Every row belongs to one group in each of 4 separate groupings. Each group adds its own fixed numbers to the row, and there is some noise. The rows also spread widely along 18 directions, which tell nothing about the answers.
In the rows, 128 means zero.
Known rows, each followed by its group in each grouping:
[121 140 124 113 126 102 136 140 111 153 129 172 137  83  84 171 150  81
 165  99 144 123 131  88 113 118 119 126 127 116 132 165 107 170 161 212
 142 100 151 131 115]
bag kodi k715 (3)
[133 114 158 154 132 189  75  78 162 130 132 178  84 129 140 103 100 152
 119 140 158  96 146 145 119 122 113 106 137 117  96 125 153 157  97 116
 119 122  69 151 177]
bag vodo k684 (1)
[135 135 138 157 112 161  72  84 106 148 156 162 117 132 178 182  77 176
 155 125 158  92 130 136 119 145 109  99 161 123 104 169 139 134 120 106
  96 135 141 125 154]
kago femib k684 (2)
[141 145 133 144 120 153 127  61 138 166 137 171 120  83 149 132 116 175
 131 140 167  80 140 152 153 182 157 104 175 122 135 137 159 165 109  78
 109 136  92 132 127]
gud femib k723 (0)
[110 167 132 135 102 110 156 147 102 147 132 158 135 111 156 155 119 131
 147 107 133 100 140 127 126 156 153 140 156 110 147 160 118 140 118 122
 114 121 156  93 115]
gud kodi k632 (1)
[135 133 156 121 112 132 141 108 107 159 109 149 128  89 136 110 124 123
  90 121 137 154 132 130 109 130 113 136 183 147  99 133 123 151 128 134
 115 108  75 122 136]
kuv vodo k697 (0)
[121 152 138 109 127 105 143  81  94 209  91 176 113  97 178 156 126 131
 106 108 103 151 153 182 121 148  81 119 145 136 155 130 145 145 152 121
 123  86  92 120 150]
Momi kodi k632 (2)
[127 133  53 136 120 125 136  91 132 134 124 110 143 105 104 122 138 140
 142  90 143 122 113  71 119 122 129 117 162 121  95 163 119 126 192 128
  58  99  95 112 127]
Momi femib k715 (3)
[ 99 140 132 140 118 104 123 130  88 156  86 179 105 106 163 184 103 114
 144  79 118 143 160 140  95 116  78 113 135 101 147 156 144 142 151 133
 126 116 152 109 166]
kuv kodi k500 (0)
[154  89 143 121 137 116 105  96 140 117 109 121 110  92  83 114 148 170
 115 154 147 122 102 119 131 112 141 110 119 170 108 121 119 123 114 126
  85 165 113 146 180]
kago kodi k500 (0)
[123 151 156 115 101 112 122 113  97 169 113 182 123 102 150 179 123 105
 139 126 134 122 134 140  99 152 131 135 164 140 106 121 138 142 136 155
 114 116 111 140 127]
kago kodi k697 (0)
[155 149 189 124 126 116 112 105 119 142  83 145  83 142 162 152 136 154
 117 142  74 102 184 137 140 132 104 109 109 143 162 129 126 130  96 123
 119 115 103 139 150]
bag femib k723 (3)
[126 117 149  95 118 133 116 135  98 179 131 138 176  82  92 132 137 110
 119 123 151 161 122 129 110 145 112 114 158 150 116 162  81 136 150 182
 119  76 141 110 132]
kuv kodi k500 (3)
[138 179 104 136 101 141 131 124  93 119 117 134 125 162 150 151 126 135
 142  90  90  96 167  64 136 121 159 110 128 103 155 155 133 116 176 107
 125  88 129  93 134]
gud femib k632 (0)
[101 148 169 123  93 151 117 131 118 105  96 149  98 186 138 121 106 122
 121 101 112 124 147 109  98 135 152 112 147 120 116 103 134 120 161 129
 113 118  76 137 183]
bag femib k684 (3)
[129 113 117 165 129 128 143  88 145 122 109 168  91 133 151 182 106 134
 133  93 107 147 143 154 121 162 107 121 157 127 122 134 132 143 104  60
  98 163  77 144 134]
kuv femib k715 (0)
[113 140 169 122 108 126 136  68  73 165 119 113 149 126 199  87 102 208
 120 135 172 107 133 155 130 140 121 110 181 131 147 158 159 132 160  92
 123 120 114  87 174]
Momi femib k500 (0)
[ 91  96 133 136 108 134 215 118  98 123 156 144 145 147 151 137  83 136
 137  83 176 139 107 162 135 157 136 150 164 144 146 150 114 158  96  78
 188 191 117 135 128]
kago kodi k715 (3)
[112 118 176 132 134  64 161 136  82 108 107 147 119 101 116 125 159 131
 177 113 147 131 122 124 130 108 143 119 138  97 173 159 126 180 199 154
 153 161 150  79 147]
kago vodo k715 (0)
[ 65  93 188 123 114 162 154 163 111 108 123  95 124 143 117  27 111 165
 114 111 156 130 118 120 139 124 113 107 118 112 157 169  90 135 103 142
 126 129 127 107 198]
kago femib k684 (0)
[143 138  86 116 114 149 140  97 112 147 148 158 166 115 118 152 122  92
 141 107 153 122 115 113 104 139 172 127 182 131  84 131 147 148 185 110
 135 115  79 120 103]
Momi kodi k723 (2)
[ 93 114 154 120 118 141 107 137  97 151 142 142 174 153 132 110 124 105
 170 123 156 133 125 153 112 136 125 120 148 103 126 159 117 135 177 148
 126  79 125  85 133]
kago vodo k500 (2)
[ 84 141 122 165 116 122 108 163 156 156 110 201 116  89 121 181 104 108
 145  96 121 154 164 127 114 143 101 138 143 115 139 170 112 153  91 149
  91  98 146 128 155]
kago kodi k723 (2)
[139 166 102 132  97 153 139  91 120 136 126 133 127 125 142 116 117 178
 109 115 127  95 141  93 147 153 188 117 165 150 134 121 140 113 136  78
  99 109  88 116 154]
Momi vodo k632 (0)
[ 93 134  82 162 123 110 181 133 155  98 104 170  76 147 139 148 127  89
 117  75 103 138 138 102 112 112 129 179 125 118 123 128 126 143 110 116
 100 134  69 150 149]
Momi kodi k715 (3)
[107  81 154 135 146 142 117 117 146 133 107 148 123 120  90 100 131 130
 139 109 132 169 144 154 133 126  90  94 113 115 152 156 106 151 134 128
 131 112 106 127 167]
gud vodo k632 (0)
[138 116 153 148 161  82 107  84 150  88 109 145  69 135 113 113 196 133
 143 155 119 108 100 123 133 110 154 130 104 103 120 124 127 155 177 148
  52 140  72 122 170]
gud femib k715 (2)
[178 115 163 111 141 125  84 109  88 168 113 149 123  73 151 151 137 111
 103 121 113 152 137 165  77 120  66  83 161 126  76 141 117 133 154 123
  86 110 110 100 104]
gud vodo k715 (0)
[ 99 130 104 153 111 102 133 150 135 107 119 130 143 121 105 122 136 117
 160 101 135 143 132 102 107 131 149 142 168 110 111 159 104 127 179 135
  62 105 115  85 130]
kago kodi k632 (3)
[126 136  75 107  96 116 147 125 127 121  99 131 150 148  89 150 113 119
 149  89 144 126 121  97 101 106 172 131 131 168 114 101 162 104 161 115
 145 144 110 150 166]
bag kodi k632 (3)
[154 126 148  96 118 151 161 170  72 128 161 105 170 129 113 122 139 113
 113 114 110 124 119 104 134 127 164 112 137 138 140 169  80 132 126 120
 160 123 148  86 109]
Momi femib k723 (2)
[117 141 112 147 116 155 147 130 124 150 123 135 124  93 149  94 104 174
 112 102 130 118 149 151 142 149 136 108 163 113 164 162 145 144 109  58
 111 128 121  83 154]
Momi femib k684 (2)
[120  81 175 119 149 133 130  91 128 110 144 107 128 137  82 101 154 159
 132 140 128 142 103 130 163 152 138  96 130 133 146 157  66 150 155 132
 100 140 102 119 158]
bag kodi k500 (2)
[ 87 117 183 157 112 163 105 150 130 119 141 142 155 133 130  93 110 161
  98 121 143 194 159 124 133 145 146 129 176 131 150 190  84 140 137 123
 115  76 121  84 202]
Momi kodi k684 (0)
[112 143 118 131 102 150 133 131 140 163 108 133 142  95 109 101 102 137
 119 106 129 129 143 120 121 169 112 114 173 127 116 147 116 128  99 108
  78 107  96 118 119]
kuv femib k500 (2)
[ 61  88 146 122 120 117 179 174 148 126  75 147 143 102  89  64 114  72
 183  87 159 149 150 182  89 130 102 134 137  94 150 136 167 164 108 115
 176 161  96 123 119]
Momi kodi k697 (0)
[135 126 153 108 110 125 139 125 123 150 127 158 144 105 101 153 121 143
 153 136 150 112 126 143 132 172 170 115 142 164 147 127 137 136  84 112
 148 163 132 152 137]
Momi femib k632 (0)
[124 132 163 135 119 143 125 163 151 113 112 162  98 133 125 125 122 101
 143 119 110  93 173 148 114 139 128 131 106 123 142 120 132 136  51 113
 138 138 110 140 123]
bag kodi k715 (3)
[ 98 108 103 181 141 140 139 140 162 124 106 180 111 148 149 122 125  81
 140  98 118 159 169 179 112 107  97 168 120  91 151 155 157 164 109  95
 141  89  77 112 148]
kuv femib k697 (3)
[124 151  90 130 106 147 152 189  98 123 136 120 143 113 124 126 132 125
 122  82  96 102 142 109 127 147 178 107 139 100 162 159 107 113 130  76
  98 108 165  58 124]
Momi femib k500 (3)

New rows, each followed by its group in each grouping:
[128 136 205 123 116 141  86 142 122 152 136 172 170 107 128  97 132 101
 131 156 149 145 157 179  94 160 156 125 198 112 110 136 141 160 156 129
 126  86  92  77 116]
bag kodi k500 (2)
[135 122 140 119 120 116 144 136 114 136 102 128 126 122 122 117 147 123
 113 126 115 140 130 143 119 123 132 137 130 145 136 134 119 128 118 123
 116 120 108 115 150]
kuv femib k697 (3)
[129 143 155 127 128 180 124 104 123 136 166 165 109 106 126 107 138 121
 132 138 127  62 133 124 145 190 167 105 153  88 123 141 105 164 111 122
  94 112  90 114  91]
Momi kodi k500 (2)
[ 79 109 129 125 136 140 160 146 128 160 123 158 125 122 114  92 145 102
 105 110 123 151 114 156 142 139 128 138 109 111 165 141 105 155 119 140
 121  86 102 115 171]
kago femib k500 (2)
[149 161 150 123 101 124 102 149  89 124 153 140 142 113 125 157 146 121
 136 144 125  90 116  62 112 142 179 129 164 125  90 153  92 127 146 175
  68 105 142 103 109]
kago femib k500 (0)
[ 93 146 111 172  98 144 131 150 142 120 108 138 144 138 177  83  90 157
  99 104 139 156 170 142 101 113 142 163 175 134 127 151 167 110 110  59
 102  93  88  82 183]
Momi kodi k632 (0)
[122 132 150 120 127 112 126 143  99 162 125 172 143 117 152 147 146 104
 121 131 130 138 135 175 109 134 147 145 138 128 148 136 139 142 137 132
 132  93 126 100 151]
Momi femib k500 (3)
[126  87  98 163 154 197 136 117 125  92 170 134 106 163 144 102 134 111
  89  90  96 135 126 136 136 123 137 112 124  83 124 156  85 137 144  67
  95  93  78  87 145]
Momi vodo k500 (3)
[103 164 146 137  91 140 159 160  96 160 108 150 134 105 171 117  93 141
 128  95 131 115 167 145 124 157 126 127 172 110 165 158 145 142 101  90
 138 114 136  83 133]
kuv femib k684 (0)
[123 104 154 155 150  80 181 123  85  97 151 131 100 142 196 136 157 159
 138 145 141  98  85 190 141 106 168 169 119 114 164 159 137 157 111  79
 122 187 144  81 169]
Momi femib k697 (1)
[139  94 167 109 149 155 125  69 130 136 133 129  95 116 113  93 151 170
 127 155 139  83 112 141 160 147 125  91  92 138 143 133 114 144  93 131
 113 139  91 157 160]
Momi femib k632 (0)
[120 107  73 143 126 159 137 127 169 140 137 113 142 117  93  87 141 154
 101 120 123 136 110 142 153 160 159 120 130 146 135 135 105 114  98  63
  65 103  91 110 161]
kago femib k715 (2)
[134 111 151 160 141 155 123 122 146 131 119 161  92 110 134 115 114 150
 114 130 116 113 177 125 155 105  82 128  99 120 165 176 115 166  49 122
 157 122 133 130 155]
kago kodi k500 (1)
[168 112 145 137 158 119  77 103 114 156 127 153 128  98 155 159 147 133
 113 150 136 138 132 134 105  62  83 134 111 143 102 170 142 148 131 164
 118  90 127 123 171]
bag femib k723 (0)
[134  91 157 147 135 137 138 105  82 106 152 120 148 125 163  88 117 165
 119 123 179 143 117 149 118  85 132 120 156 122 128 172 142 158 171  87
 168 150 129  72 174]
kago kodi k715 (0)
[ 84 120 132 141 105 108 175 148 121 125 110 136 120 120 131 121 103 165
 128 104 144 122 120 137 136 143 144 139 145 135 157 144 114 131  90  98
 113 168 146 114 175]
kago kodi k500 (1)
[137 119 190 108 121 130 176 110  88 153 127 136 147 129 144  98 111 146
 117 133 161 122 135 140 141 119 117 135 143 142 158 159 130 168  93 131
 212 155 125 129 130]
gud femib k500 (1)
[ 85 107 155 157 136  82 127 163 171 129 100 135 137  61 105  45 145 171
 164 164 215 106 126 164 126 102 127 169 116 129 161 168 173 159  58 148
 113 145 149 107 192]
kuv femib k715 (0)
[158 142 119 127 129 161 127  59 122 177 149 162 112  41 115 140 117 151
 106 112 144 109 133 104 137 168  98  88 185 126  96 167 104 176 122 127
  92 122  94 137  93]
Momi kodi k715 (2)
[181 113 154 123 141 105 127 121 136 111  87 126 123 142  90 137 158 111
 134 135  69 167 155 123 127 119 121 121 127 154 136 132 110 135 140 108
 131 137  77 122 114]
kuv femib k632 (2)
[124  86 175 108 142 166 129 143 142 133 121 150 135  99  69  89 158 104
 112 134 126 153 137 165 138 162 146  94 119 127 150 130  94 156 112 121
 142 108  98 119 150]
kuv kodi k723 (0)
[ 86 131 138 119 112 123 120 146 146 146 105 146 141 147 106 117 133 109
 165 123 142 120 136 116 121 133 122 139  97 128 139 144 124 119 108 178
 111  87 119 150 154]
gud femib k632 (0)
[170 115 117  94 125 139 166 136 103 120 122  71 155 124  92  61 145 158
 112 130 130  95 114 107 152 101 163 108 110 153 155 138 128 119 115  83
 160 160 130  98 128]
gud femib k500 (2)
[176  99 167 147 144 140  70 112 123  66 125 136  96 165 104 159 141 149
 129 137  81 141 140 106 123 110 158  81 121 129 125 141 106 125 160  88
 100 165 112 112 175]
Momi femib k500 (2)
[123 134 141 112 125 123 135 117  91 145 107 136 124 134 160 134 136 123
 147 112 114 113 145 138 121 118 117 116 121 117 151 146 139 131 162 126
 137 106 118 104 139]
Momi kodi k684 (0)
[118 157 124 150 125 119  90 169 138 128 131 200 115 125 141 178 147  63
 174 126 122  93 154 104  90 111 140 163 107  94 115 154 149 145 110 180
 106  82 129 125 124]
Momi femib k715 (0)
[112 120 123 119 118 130 156 108 129 149  61 131 119 122 123 102 113 141
 140  91 116 143 168 159 134 136 102  97 127 130 176 123 158 134 141  75
 162 132  93 121 161]
kuv kodi k684 (0)
[144 151 117 150 139 112 144  68 103 116 127 182  85 137 134 187 140 149
 152 113 121  98 145  72 175  94 158 123 100 119 187 160 141 185 181 143
 185 136 135 133 183]
kago kodi k723 (2)
[103 113 129 140 138 121 130 109 126 120 117 123 135 139 136  84 137 137
 140 121 161 134 122 129 122  88 123 136 128 107 128 164 140 149 178 132
 121 109 102  96 172]
gud kodi k723 (2)
[175 135 150 119 125 143  61 167 149 125  89 147 133 128  81 121 150  97
 162 152  82 100 196 128 117 111 142  99  85 129 152 122 150 117 108 115
 148  98 129 107 117]
kago kodi k500 (2)
[115 116 124 144 118 125 149 142 115 134 117  84 160 121 148  85 102 180
 119 104 141 149 137 142 131 113 104 120 159 131 144 189 118 123 115  70
 107 134 138  75 151]
gud femib k723 (2)
[144 161  96 117 104 132 158 133 107 140 133 136 156 121 116 127 117 132
 172 113 151  61 138 103 141 121 180 130 138 127 158 134 171 141 129  98
 178 143 139 107 109]
bag vodo k500 (2)
[119 149 136 103  89 146 136 181 118 126 118 107 168 119  86  71 117 137
 111 120 158 112 149  61 120  90 158 143 129 159 134 152 120 116 101 166
 158  98 148 118 163]
bag kodi k500 (3)
[119 130 155 133 125 125 119 134 125 137 113 170 103  68  98 125 128 138
  79 114 122 165 131 112 115 132 135 115 159 138 124 144 103 154 126 142
  89 128 118 119 187]
Momi kodi k500 (2)
[ 89 105 154 125 125 159  97 141 117 162 125 155 157 130 126 116 119 108
 126 108 136 170 147 166 102 144  99 105 140 109 138 167 105 134 148 144
 116  59 122 100 165]
Momi femib k500 (3)
[132  94 154 137 136 155  86  97 171 116 135 144 103 124  92 125 129 133
 124 140 135 125 123 127 113 148 107 115 133 147  73 130  88 129  90 148
  58 124  73 169 144]
bag kodi k632 (3)
[ 90 131 184 131 111 138 128 160 120 125 112 163 132 145 135 114 113  98
 199 109 131  97 174 162 107 165 125  96 135  66 164 155 142 155 123 118
 158 132 131  94 105]
Momi femib k715 (1)
[101 139 110 158 122 134 132 122 122 172 126 174 133 110 167 169 107 132
 141 103 137 123 144 170 127 155 115 129 150 104 148 168 135 150 110  99
 107  96 137 100 150]
kuv femib k723 (1)
[ 82  87 162 117 147 134 120 131 147 156 106 201 114 108  99 132 153  80
 159 125 135 136 129 223 119 173 137  99  98  98 163 104 137 164 131 127
 132 114 103 133 165]
kago kodi k723 (0)
[136 126 114 125 127 153 148 149 129 108 137 132 156 145  85  84 160 114
 153 129 145  95 138 104 152 108 195 128  91 113 178 150 142 150 138 119
 193 104 133  92 151]
kuv femib k715 (1)
[209 125 187 137 134 141 105  63  89 139 115 123 121 108 142 143 115 186
  87 135  92 163 176  91 147 105  78  82 173 157 128 185  98 163 152 109
 151 129 103 110 129]
kago femib k723 (2)
[130 131  93 122 130 111 175 126 133 135 107 116 100 115 130 110 153 148
 119 120 116  88 114 133 154 121 150 141  99 136 157 128 125 123  97  97
  99 140 120 119 149]
gud kodi k684 (1)
[147 138 179 152 126 138  63  99 137 100 133 162 121 141 108 140 132 141
 191 158 143  86 168 102 134 140 156 104 142 104 135 158 136 154 153 138
 127 127 123 111 132]
kuv kodi k500 (2)
[137 136 109 113 123 135 114 142 115 120 121 116 127 128 120 106 149 115
 134 128 127  79 107  94 100 103 155 123 117 119  90 129 136 111 142 139
  74 112 107 113 141]
Momi femib k723 (2)
[140 157 149 141 113 106 137 139 115 140 109 140 120 106 160 120 133 157
 120 140 110 105 158 132 135 130 138 145 146 135 145 149 127 131  96 110
 105 114 131  89 133]
kago kodi k632 (1)
[109 106 174 135 122 118 136 144 132 119  87 128 120 111 102  84 117 135
 132 112 125 157 156 110 115 103  75 120 136 124 131 167  99 150 120 157
 133 129 118 116 149]
kago kodi k632 (1)
[108  91 154 141 140 153  97 128 119 134 141 110 112 156 153 124 122 150
 111 118 100 142 122 139 128 129  57 104 100 122 118 182  60 110  92 132
  56  92 126 113 164]
kago femib k715 (2)
[128 119 126 126 127 144 186 105 106 117 103  83 114 152 149  62 144 184
  89 109  85 114 135 152 171 146 164  90 132 114 181 129 113 121 157  28
 109 128  87  67 164]
kago femib k723 (1)
[ 94 123 130 110 119  96 168  89  97 193  98 127 147 150 203 119 100 130
 133 111 160 137 115 193  97 107  53 163 140 147 117 139 174 131 120 122
 143 118  81 139 143]
bag femib k715 (2)
[168 127 108 137 127 156 100 149 145 124  89 134 128 125  91 132 112 105
 141 103  83 131 201  93 121  87  87 107 100 132 145 158 135 127  95 104
 168 109 126 121 118]
kuv kodi k500 (2)
[108 105 106 127 122 146 162 114 101 145 163 152 168 136 140 167 111 100
 112  85 145 170  92 156 107 146 150 127 184 125  99 152  98 146 176  99
 123 113 105 101 140]
bag kodi k723 (1)
[104  90 102 119 127 133 156 119 106 159 132 115 165 130 130 134 108 151
 135  96 155 163 110 147 135 120 102 126 134 156 148 172 109 123 128 108
 141 120 134 121 166]
Momi vodo k684 (0)
[110 155  79 115 106 116 182 191 104 139  90 125 123 115 107 133 123 126
 123  64  93 121 146 104 138 110 140 117  85 132 200 147 131 119 102  94
 159 132 172  99 171]
kuv femib k715 (2)
[145 108 174 118 117 149 141 112 104 122 137 124 135 146 141 108 116 152
 120 127 137 120 141 149 129 139 134 116 146 153 136 140 113 130 102  92
 159 146 105 122 132]
Momi vodo k715 (3)
[102 123  95 123 126 105 200 123 127 141  76 125 107 109 117 113 127 141
 127  78 109 122 133 135 145 126 117 117 117 117 180 128 147 145 120  84
 134 157 105 125 153]
bag femib k500 (0)
[ 83 130 150 145 107 134 128 131 140 125 116 168 128 128 150 106 109  92
 137 112 161 134 139 143  73 141 126 159 189 105  74 133 139 147 135 139
  86 110  59 126 126]
Momi kodi k723 (3)
[ 98 120 124 130 110 156 143 153 103  97 132  95 156 205 142  70 119 142
 127 103 135 138 123 124 136  97 168 133 121 123 158 151 121 106 168  85
 145 103 113  76 186]
gud vodo k684 (2)
[ 97 190  60 117  71 141 184 183  95 142 125 116 160 135 132 126 103 120
 113  54 109 111 130  78 117 144 187 128 164 122 142 136 130 102 145  82
 110 103 134  82 134]
bag femib k715 (2)
[139 147  85 104 140 151 142  63 104 209 125 183 102  66 154 152 136 116
  85 107 129  94 122 141 131 127 104 113 120 125 123 118 154 159 134 139
 122  78  90 149 144]
bag kodi k500 (0)
[158 117 112 152 125 125  71 142 170 101 132 173 124 127  68 214 134 114
 182 130 116 123 130 111 114 145 177 108 133 136 110 136 120 131 121 120
  85 152 141 140 141]
bag femib k684 (1)
[140 102 199 139 150 105  97  95 147  98 115 105 103 124 103  77 174 173
 195 177 137  69 146 144 158 131 130 101 114 101 158 156 120 156 136 140
  95 141 110 105 124]
bag vodo k697 (3)
[106 103 176 159 128 157 127  94 110 144 138 177 131 119 150 139  91 174
 125 111 170 157 153 183 144 157 121  96 164 119 176 175 127 176 129  84
 174 133 139 106 195]
kuv femib k723 (3)
[155 150 149 132 114 163  97 100 115 137  91 144 113 123 142 112 109 144
 150 117 123  77 190 130 119 129 115  74 138  99 141 137 169 141 144  92
 148 113 106 105 129]
kuv femib k723 (3)
